There are 4 ways to turn a row about zero (a turn may also mirror it). The second row of each pair is the first, turned, with some noise. The first 36 pairs use one turn. New pairs use 2 turns, one after the other, and a turn may come again.
In the rows, zero is written as 128.
Known pairs, each followed by its turns in order:
[135 148 127 106  89 114 145 135]
[122 123 159 154 105 130 157 143]
(2)

[164  77 139 113 130 121 143 114]
[ 93 149 144 150 115 168 108 123]
(3)

[ 97 138 155 128 151 147 202 175]
[138 177 122 100 165 150 177 183]
(3)

[124  71 181 121  82  71 147 121]
[177  87 102  92 136  71 123  79]
(1)

[123 103 117 135 164 143 124 107]
[130 130 137 112 151 146  85 123]
(3)

[147 140 133 162  72 137 131 117]
[150 111 104 134  99 150 161  93]
(3)

[137 114 169 110 122 176 154 126]
[116  75 135 139 133 113  94 152]
(1)

[108 139 171 165  99 116 141 156]
[115  84 112  86 120 157 111 138]
(0)

[154 127  99 117 152 135 116 132]
[128 107 160 125 115 130 105 144]
(3)

[ 94  60 155 126 149 144 121 150]
[141 105 108 104 178 146  72 114]
(1)

[130 135 137 158 133 124 183  83]
[129 111 104 134 171 183 144 124]
(3)

[101  91 155 156 156 124 120 114]
[163 123 129 124 136 152  82 101]
(1)

[150 155 105 108 169 104 187 154]
[ 89 119 208 141 147 119 132 125]
(0)

[103  93 142  90 141 185  83 143]
[156 176  89 107 177 137 129  88]
(0)

[131  92 107 164 118 166 128 155]
[ 85 126  95 108 115 149  87 121]
(1)

[157 132 155 174 116  93 142 166]
[107 126 116 150 117 101 128  61]
(1)

[102  83 124 106 143 144 127 120]
[141 140 105 136 179 119 146 126]
(0)

[189 130  74 104 134 153 138 171]
[129 174 186 140 140  95  74 115]
(0)

[131  83 124 162 149  75  92  95]
[141  80  84 178 115  92 139 108]
(0)

[184 102  70 117  50 130 122  93]
[131  92 156 142 144 222 175 162]
(2)

[124 119 128 154 159 149 122 142]
[136 128  93 120 142 118 117 104]
(2)

[136 139 122 104 128 122 150  64]
[146 133 170  93 101 160 117 134]
(2)

[110 129  99 142 131  96  86 126]
[102 146 126  98 173 127 144 143]
(2)

[164 143  99 140 169 170  72 156]
[181 155 155 118 113 100 102  65]
(0)

[115 129 117 129 195 182  61 145]
[179 135 151  97 128  91  47 154]
(3)

[119 129 133 120 142 112 171  68]
[123 116 138 168 133 148 181 164]
(0)

[121 137 164 109 123 167 158 151]
[163 123 121 166  90 100 119 125]
(2)

[135 142 128 136  88  66 144  94]
[163 137 133 108  89  90 167 100]
(1)

[154 157 136 232  88 106 125 112]
[ 76  69  94  77  98 133 189 114]
(2)

[143  87 138 155 130 143 123 106]
[126 101  94 115 128 159 103 134]
(2)

[120 139 108 139  95 110 114 102]
[149 157 117 113  97 115 141 137]
(1)

[140 113 140 142 156 111 115 108]
[114 120 110 139 136 139  91 131]
(3)

[125 110 168  76 122  94  78 132]
[180 115  89 143 181 111 149 134]
(1)

[143 165 138 133 144 111 114 128]
[138 101 110 147 128 113 122 153]
(3)

[139  87 131 173  78 150 109  68]
[187 123  69 155 105 131 113 181]
(0)

[158 178 103 176 103 111 194  86]
[117 118 149  87  62 168 184  88]
(2)

New pairs, each followed by its turns in order:
[140 165 184  96  86 109 152 117]
[145 112  88 126 133  64 100  94]
(2) (1)

[166 131 169 106 130 162 150 139]
[152 122 160  93 101 145  92 132]
(3) (0)

[136 147 144  84 153 173 147 168]
[146 137  98 145  91 125 156 189]
(3) (3)

[122 119 138 160 107  88 140 108]
[152 169 113 102 128 155 136 137]
(3) (2)

[120 112  83 168  88 130 161 165]
[ 97 182 131 135 168 156 138 170]
(3) (0)

[153 133 147 200 153 148 189 128]
[155 119 102 153 170 168  60  96]
(0) (0)

[104 119 119 101 161 142  99 114]
[124 135 149 141 109 127 126  76]
(2) (0)

[131  86 120 128 144 154 136 122]
[141 160 120 115 113 156 136 105]
(3) (0)

[111 128 124 134 162 124  78 103]
[ 99 122 135 105 180 129 109 141]
(3) (2)

[109 120 156 169 163 194 157  94]
[ 77  47 130 152 130 153 139 125]
(0) (1)

[117  86 103 166 107 146 122 181]
[ 99 143 114 170 125  93 127  72]
(0) (0)

[125  97 117 117 153 101 154 154]
[160 103 161 123 148 149 128 149]
(1) (1)

[112 124 137  70 164 135 164 121]
[148 143  90 120 149 116 118 187]
(3) (3)

[124 162  90 159 171 138 140 150]
[141 145 178  85 103 159 124 118]
(2) (2)

[151  91 111 138 121 109 121 115]
[ 91 125 111 113 151 137 144 120]
(0) (2)

[106 171 105 112 166 121 156  73]
[146  97 137 171 133  86 169 170]
(2) (1)

[151 124 124 114 119 118 181 151]
[ 90 161 122 135 168 126 130 116]
(1) (3)

[135 155  85 127 154 144 121 128]
[ 99 108 129 143 103 166 126 134]
(0) (0)

[ 93 108 129 106 123 121 104 172]
[120  94  97  94 128 110 128 163]
(2) (3)

[157 105 174 115  89 156 148 137]
[127 143 105  95  76 152 117  88]
(2) (3)

[122 164 133 154 180 155 125  93]
[115 117 102 180 103 108  77 132]
(1) (1)

[171 172 149 140 148  60 153 113]
[119 168  42 149 141 147 143 113]
(3) (2)

[135 134 172 150 129 123  89 142]
[109 107  99 144 154  87 135 114]
(2) (0)

[119 173  70 124 100 130 136  87]
[ 73 141 146  82 115 161  99 148]
(1) (0)

[116 194  81 179  92 120 137 145]
[116  63 131  54 140 125 156 122]
(3) (1)

[173  94 121 152 110 108 110 107]
[165 150 112 112 183 125 140 123]
(2) (0)

[106  85  74 100 117 150 142  94]
[154 158 111 183 178 126 100 125]
(3) (3)

[ 97  97 108 138 203 100 147 119]
[128 156 149 108 149  63  85 155]
(3) (3)

[131 141 182  98 144  81 138 146]
[ 95 165  98 125 129  99 175  97]
(3) (2)

[121  66  57 166 123 145 155 144]
[150 138 122 104 164 117 129 222]
(1) (1)

[154 119 176 138 116 113 101 121]
[116 169 104 119  83 131 127 128]
(3) (1)

[162  68 144 118 159 124 125  95]
[116 107  82  85 139 146 129  84]
(0) (2)

[138 108 118 105 195 136  98 127]
[150 140 132 161 104 129 156  69]
(2) (0)

[117 148 153 145  88 141  95 141]
[ 97  95 133 136 160 100 104 137]
(2) (0)

[ 68 130  71 121  94 134 173 163]
[114 142 142 164 162  46 153 160]
(1) (3)

[141  62 139 106 110 108 160 135]
[130 157 150 142 147 178  76 143]
(1) (2)

[129 184 187 102 147 125 148 181]
[ 52 156 143 132 136 106 150  72]
(3) (1)

[120 117 120 114 127  94  93 180]
[ 90 157 151 143 126 109 154 168]
(3) (2)

[148 132  59 125 155 101  88 114]
[140 166 187  97 142 147 133 171]
(1) (0)

[122 114 129 114 142 200 146 113]
[142 137 188 136 120 157 115  94]
(0) (0)

[117 147 126  94 154 120 109  92]
[133 112 153 119 118 143 145 176]
(0) (0)

[118 121 148  73  81  78 132  96]
[ 98 198 146  95 125 124  89 135]
(0) (1)

[ 95 117 160 116  99 104 194 119]
[ 79 115  95 185 127 151 128 101]
(1) (0)

[107 170 119 136 100 150 132 118]
[127 124  98 130 106  92 162 139]
(1) (3)

[159 150 188 139 118 169 170  91]
[133  79  57 131 132 126  78 138]
(1) (0)

[ 89 141 144 133 114  93 120 143]
[108 120 168  96 129 120 128 105]
(1) (2)

[103 125 105 146 142 128  93 118]
[163 122 108 122 146 146 156 131]
(3) (1)

[106 122 109  79 104 132 134 109]
[159 138 111 133  97 130 145 164]
(2) (3)

[111 143 175 137 105  77  96 172]
[ 72 140  81  89 156  90 144 126]
(2) (3)

[114 169 108 120  79 106  82  90]
[ 84 148 130  89 101 101 117 184]
(0) (0)

[129 138 198 108  83 125 133 127]
[ 95 160  89 107  80 117 143 103]
(2) (3)

[ 93  80 137 205 101 102 112 223]
[132  43 160 145 188  67  86  81]
(1) (3)

[139 135 113 153 197  88 159 144]
[ 96 148 107 108 200 146 103 136]
(3) (1)

